The first 9 rows are patterns. Each new row is the sum of 2 different patterns, raised or lowered, with some noise. Before adding, each is slid sideways (what falls off one end comes back at the other), maybe read backwards, and multiplied by a number that may be negative. Names go in the order of the patterns.
Some rows, each with the names of its patterns after it:
[ 12.7 -11.8  24.8   0.7   1.5  11.2  21.1   3.3  14.2 -18.6 -19.9 -13.8
  20.9  22.0  -6.6  15.6  16.8  -0.7   6.0  21.3  -6.0   2.1  20.8  24.6
   9.8  10.4 -21.8  -3.1 -11.8  -2.4 -10.4 -24.0 -25.3   4.4   3.5  -2.7
   1.2   4.4  -4.0  12.6  17.7 -17.1]	J469
[-18.9  -6.6  10.3 -11.6   4.2  -4.5 -22.3  -6.7 -19.7  -5.4  -8.2  23.3
  -4.8 -15.9  -2.9  24.1 -17.7 -13.1  -9.1   2.0  13.9   5.6  20.0 -14.6
 -10.0 -13.8  13.5   1.0 -24.1  19.2  14.9  -6.3   0.2  -1.1 -21.7  24.3
  -2.0 -17.4  -2.5  -2.1  -3.2  -4.7]	J318
[ 19.7  13.2  -0.4  -8.1  19.7   3.0   0.8  10.4  25.2  11.5  22.9  17.4
  -1.9   5.7 -15.8  -0.7   2.0 -11.6  19.1 -20.2   8.7  -8.7 -11.9  -2.3
  21.5  12.6  11.8  11.0 -24.7 -11.1  19.1   6.0  22.3  14.9  -8.6 -23.3
  24.1 -24.3  -2.8  23.0  16.0  18.9]	J466
[  6.8  17.1 -18.5 -10.6  -3.2  10.7  16.8   0.3  -1.9  -8.0   5.2  11.0
  13.8 -23.4   0.2 -25.0 -10.1  14.3   1.1  -3.4  20.5 -20.2   9.0  21.4
  23.2 -17.0   5.9   2.3  19.0  -3.2 -11.4  13.2 -21.6  -1.6  15.0 -16.1
  -8.6  23.6  -5.7 -16.3   2.8   9.9]	J815
[ 22.4  19.4 -21.5  20.6  15.8   0.9  15.4 -19.8  -2.1   6.5 -24.9 -15.3
  24.6  -6.4 -14.6 -16.0  25.2 -19.8 -15.8  -6.3 -21.9  14.4 -15.2   2.0
  17.6   3.1  -2.8   3.9 -16.8  14.7  -3.4 -11.3  -3.7   8.4  16.2 -18.2
   4.5  14.6   0.9  17.9 -21.3  25.2]	J91
[ 22.9   2.9   5.3 -11.0  -7.0   7.1  15.2  22.7  -0.9  -1.6  21.0  -5.9
 -22.3  -6.8  10.5   2.2  19.2 -16.3 -20.9 -10.8  24.2 -20.5  17.0   7.5
   9.8  -7.1  21.3  -3.1  14.8  21.2 -16.0  10.3  -1.8 -15.4  22.1 -18.2
 -12.7 -19.7  19.2  17.3 -18.6  20.1]	J666
[ 18.8  19.6 -12.9  24.4  13.7  22.3  -3.6  19.0  -0.5 -17.0   7.7   5.6
   7.9 -24.7  18.7 -25.0  17.3  14.2  18.5 -13.1  16.0   0.6  -0.5  -0.4
  -9.0  20.7  12.4  12.9  14.7   2.4   6.5 -20.9 -19.1   5.2   0.0  15.7
  14.4  -1.8   4.6   1.2  16.4  18.7]	J592
[  8.3  22.0 -20.3  22.9 -16.8  24.9  14.4  -9.7  -3.9 -19.3   7.4  18.1
   8.9  -9.5  25.0  -2.2  25.4  21.0  18.3 -23.9 -23.2   3.0  14.5  13.7
 -23.8   5.7 -17.0  -0.3   9.5  -3.3  24.4  10.7  11.3  13.1 -16.0 -11.8
 -11.2 -17.0  19.8   7.9  -3.3  15.3]	J173
[ 21.0  14.7 -13.9  22.1 -13.0  16.7  20.0 -25.2  -7.0  11.6 -18.4 -12.5
  17.5   1.7 -13.5  17.5  14.1  -3.1  21.0   3.4  19.1 -24.2 -13.9   4.5
  22.3  19.6   2.4  20.4 -24.3   9.3  24.5  14.1   2.7   0.0  15.3  -3.4
   8.8 -11.9  19.3  -3.3 -18.9   0.6]	J333

New rows. What belongs after each?
[-47.8   3.5 -47.8 -56.9 -27.1 -28.5 -42.5 -32.5 -43.6 -46.2 -34.6 -44.4
 -58.7 -25.7 -64.5  -4.6 -20.2 -56.4 -59.3 -60.6 -25.9 -77.8 -30.6 -49.7
 -44.6 -65.4 -40.8 -37.6 -62.7 -22.7 -24.7 -27.3 -37.0 -44.9 -27.4 -41.3
 -51.1 -49.9 -27.8 -69.1 -35.7 -51.0]	J815 J333
[ -3.2  -5.7  19.0  15.0  -3.7  31.8 -12.8  17.0  14.1  11.8 -21.3 -24.7
  23.2  30.1  11.3 -17.5  -4.0 -21.7   0.7   6.7  -1.9  18.0  -0.4   0.6
   1.7  -5.2 -25.1 -19.1 -27.9  21.7   0.2  -1.2  30.5   5.7  20.8 -20.7
  41.7 -26.7  43.9   1.5 -15.5 -12.1]	J592 J173
[-20.5   7.8   6.0  10.0   2.5 -27.3  -7.7  22.2  14.6  -6.8 -14.0  -5.7
 -21.1   1.1 -10.8 -21.7  19.1  -1.6 -24.1   0.8 -26.5  -4.2  13.0 -12.4
   6.9  -3.2  27.0   8.7   1.4 -34.7  24.5   6.0   6.3  -3.3   0.1 -39.9
  -6.0 -30.6  15.0  -4.8   5.1 -17.8]	J815 J666
[47.4 19.4 45.5 49.9  9.7 24.2 51.7 15.3 16.6 50.3 64.2  8.8 39.1 46.4
 11.6 26.3  1.2 23.6 56.2 17.6 16.9  2.6 57.4 -3.2 12.3 16.0 22.0 59.7
 24.7 20.9 31.8 40.8 41.2 27.7 58.2 36.7 18.7 40.1 17.1 44.9 39.8 27.7]	J91 J592
[ 17.8   4.3  -8.3  -5.0  31.7  21.0  24.9   5.4  39.0  -0.4  23.7  24.3
  32.8  34.8  -9.1  29.4   2.8  10.8  22.8  -4.8  -2.1  -5.5  23.6   0.6
  35.8  12.3  15.3  11.4 -10.8   2.7   8.5   5.7  20.9   0.6  24.8   5.6
  12.2   7.6   0.6  13.4  13.6  45.5]	J466 J333
[-10.6 -45.5 -12.9 -10.2   5.0   6.0  -6.5 -14.8 -11.4  16.2 -24.0 -17.5
  -7.3  18.4  -6.1  25.0 -13.5 -15.5 -26.0  10.7 -13.8 -18.1  14.8  25.1
   9.9  28.8   0.2 -16.4  -6.7 -36.0  -5.1  -8.6 -17.2  21.4 -25.0  18.5
 -22.6 -27.8 -10.7  29.4  21.6  -7.3]	J466 J173
[ 10.2 -21.0  -3.4   8.9 -29.0 -36.7 -26.3  -1.3  -5.4  11.1 -15.2 -50.6
 -10.0  15.0 -19.8  -4.3   3.8 -11.5 -36.3   6.5 -15.6   3.0 -18.6 -17.4
 -28.4  -5.5 -17.7   7.8 -44.2 -17.5 -38.2  -3.8  -3.9 -41.1  14.9   9.6
  -7.2  -5.7 -24.6 -19.0 -30.5 -18.8]	J666 J592
[-21.8 -27.9  16.4 -25.1 -37.3 -18.1  24.2 -20.1  -4.9 -11.4 -39.9 -14.3
  11.0 -54.6 -26.5  -3.0 -31.6 -20.8 -18.4 -24.3 -37.6 -11.9  -6.4 -26.8
  19.5   0.8  -2.8 -37.9 -39.8 -24.9   3.5  -2.2 -14.8  -8.3 -53.5 -26.1
 -12.2   7.9 -33.3 -27.0 -19.5 -14.6]	J592 J333
[-24.1 -18.9 -64.8 -18.2 -23.0 -36.7 -70.4 -24.9 -54.9 -19.7 -29.9 -31.4
 -65.5 -52.0  -6.1 -51.9 -27.1  -8.9  -6.2 -33.7 -32.7  -3.0 -18.1 -29.8
 -25.3 -49.7 -50.1 -19.3 -42.8 -33.8 -35.7 -63.8 -71.9 -18.4 -51.4 -11.5
  -9.2  -9.8 -31.1 -45.8 -42.4 -36.2]	J666 J592
[  7.5  10.7  -3.5   3.0  20.2  12.9   9.2  -1.1 -14.5  -1.4  18.0  14.0
  15.3  11.8   9.3  37.0  -9.2   1.8  11.0 -10.4  33.0  40.5  -9.5  -4.3
  10.3   9.0  14.6  11.0  29.6  31.2  17.2  21.0  14.2   6.2 -17.1  31.4
   5.6  10.6  23.1  22.6  17.6  -5.0]	J318 J173
[ 26.5   1.8  -2.7  13.1   2.6 -10.7  15.2 -29.3   2.0 -22.5  -7.5  15.9
   1.0 -10.8  -5.7  20.7  39.2  27.1  -7.7  23.1   9.5  -5.4   9.7  12.7
  -3.3   8.6   1.2  30.2  20.0 -39.1  40.9 -41.2   9.4  18.5  29.0  -8.6
  17.7   3.8 -43.5  -4.8  -4.3  -4.0]	J466 J173
[ 15.3  -6.5   1.0 -23.9  15.6  15.9   6.9 -33.8  17.0  29.0 -14.0  12.0
 -17.8 -11.9  11.9 -13.7 -36.3  22.2   0.2 -27.2 -24.2  11.4  -6.9 -13.3
   3.9 -20.8  -0.9 -24.5 -14.8  28.6  -3.2 -15.7  -4.2  -2.4   4.9 -13.5
 -29.1 -11.7 -13.4  11.7 -16.4  -7.2]	J318 J91
[21.1 12.6 11.6 20.8 28.3  3.4 39.5 35.2 22.8 15.0  2.1 27.1  6.8 10.9
 -0.9 30.0 18.4 16.2 37.8 -4.6 31.8 36.7 33.0 23.1  8.0 17.2  1.9  8.7
 16.8 29.8  9.4 12.1 17.4 42.0  9.9 19.7 15.7 22.4 37.1 19.7 -6.1 -5.6]	J173 J333
[-19.0 -52.3  -6.5 -16.0   6.3 -15.5 -12.0  -6.4 -38.1 -30.6 -18.3 -52.6
 -10.3 -29.2 -34.8  -1.2 -46.8 -23.8 -55.5 -14.4 -50.0   1.8 -47.0  -0.1
 -15.1 -37.9 -27.1   1.4 -11.0 -34.6 -25.4 -28.8 -34.9 -36.4  -8.1 -50.7
 -37.2 -24.5 -42.5  -4.3 -18.4  -4.9]	J91 J592
[-12.3 -18.8  11.4  -4.7  13.7 -18.7  27.8   9.2   0.9 -34.0 -13.5  -1.1
  -7.8   6.7  13.6  -8.5  19.4  10.5 -15.5 -10.7 -14.4 -16.6   5.3   7.5
  16.5  26.3   9.2 -20.1  18.5  -2.2  25.9 -26.1  26.6  27.3  12.7 -18.3
 -19.2 -15.2 -19.8  39.7  19.8   2.5]	J318 J466
[ -6.9   3.1 -17.1  -8.3 -25.7  15.6 -14.1 -15.3  13.2  19.4   6.3  -2.4
  -8.4 -18.4 -14.1  27.8  14.8  -6.5  16.9   4.7 -37.7  -0.5 -37.9  12.4
  -0.7   8.6  17.0  -3.3  17.9   3.1 -10.5  27.3  -7.8   0.6   8.6  27.3
 -14.0  29.9  -3.1 -24.6 -16.3  -2.2]	J466 J666
[-19.1 -14.0 -34.0  -5.3  -9.6   3.7 -19.2 -23.7 -10.3  31.5 -16.9  -7.6
  -6.5   5.3  22.4  17.6   7.0 -20.6 -11.6 -18.1   3.4   1.7 -30.6  -2.3
  20.0 -11.0   2.4 -21.9 -23.8  13.7  -9.8 -32.4  -9.1 -15.9   3.6   2.8
  -8.0 -20.5  -5.2 -12.8 -14.7 -20.8]	J469 J318
[-53.7 -24.2 -14.2 -46.7 -30.5  -1.4  -0.3 -52.0 -27.8 -24.5 -21.1 -54.0
  -5.4 -17.7 -17.8 -26.4 -42.5  19.3 -28.3  -5.5 -55.6 -28.4 -22.8   1.5
   5.2 -52.7  -9.3 -41.6 -21.1 -41.8 -39.6   2.2 -35.1 -32.5  -8.3   3.2
 -18.0  -8.5  -7.5 -32.6 -56.0 -14.1]	J91 J333
[ 34.6  18.6  -6.5 -24.4 -29.4  15.3 -19.5   9.1  -0.8  -7.3  -7.7 -16.5
  -9.8 -20.3 -24.0  -3.5   1.5  -2.8  18.0  -1.3 -24.4  13.8  -8.3 -16.0
 -40.9  16.4 -37.2  22.1  -7.5 -22.5   3.1  -4.1   6.2  -8.5 -10.2  -3.4
   0.9 -11.3 -10.9 -17.4 -22.0 -16.7]	J466 J173
[ 37.6  14.4  20.2   9.8   8.1  42.8   1.0  -3.2  29.8 -10.6  47.0  37.0
  21.8  27.5  15.1  25.2  39.3  39.7   4.4  26.2   0.1  20.8  15.9  40.5
  25.7  13.4   7.6  28.4  11.0  19.8  31.0  21.2  14.9  37.8  14.6  12.7
  30.2  23.5  27.5  24.2  53.0  26.3]	J815 J666
[  4.1 -26.8  13.6 -34.3  -1.8 -21.4 -10.6  17.8  -8.4   4.5  -1.5 -27.9
 -29.1  -8.4 -22.2  -7.6 -13.8 -34.0 -39.9  -1.0  25.5 -27.6  -6.1 -17.7
  20.8 -19.8  17.0 -11.5  -8.5   6.5 -41.7  -8.1 -19.0 -31.3  19.3 -13.2
  -9.6 -13.5  -9.8   0.1 -17.1  -5.6]	J666 J173
[ -3.3  16.3 -18.9   1.9   9.3 -24.0 -19.5  36.6 -18.2 -10.8  -2.5 -23.3
  -9.2 -15.2   2.8 -31.6 -18.4 -22.7  18.5 -28.5 -19.7 -10.2 -33.1   1.7
  14.3  10.1  13.9 -27.4 -13.8   4.2 -10.6 -12.4  -8.3 -17.4  -5.5   5.4
  18.7   1.9 -27.1 -22.0  -5.7  -8.0]	J318 J815
[-11.2 -24.6  15.8 -40.2   6.4 -21.5  -1.4 -15.0 -18.8 -18.3 -15.5 -17.6
  -2.9  19.0  -1.7 -39.4 -32.7   7.4 -17.9 -36.3   3.1 -28.9 -17.7   4.7
 -27.8 -36.2 -27.3 -29.8 -28.6  14.6  -7.4  -7.1   1.3   4.7   4.7  19.5
 -17.3  -1.4 -26.2 -22.5 -12.6   6.7]	J469 J333
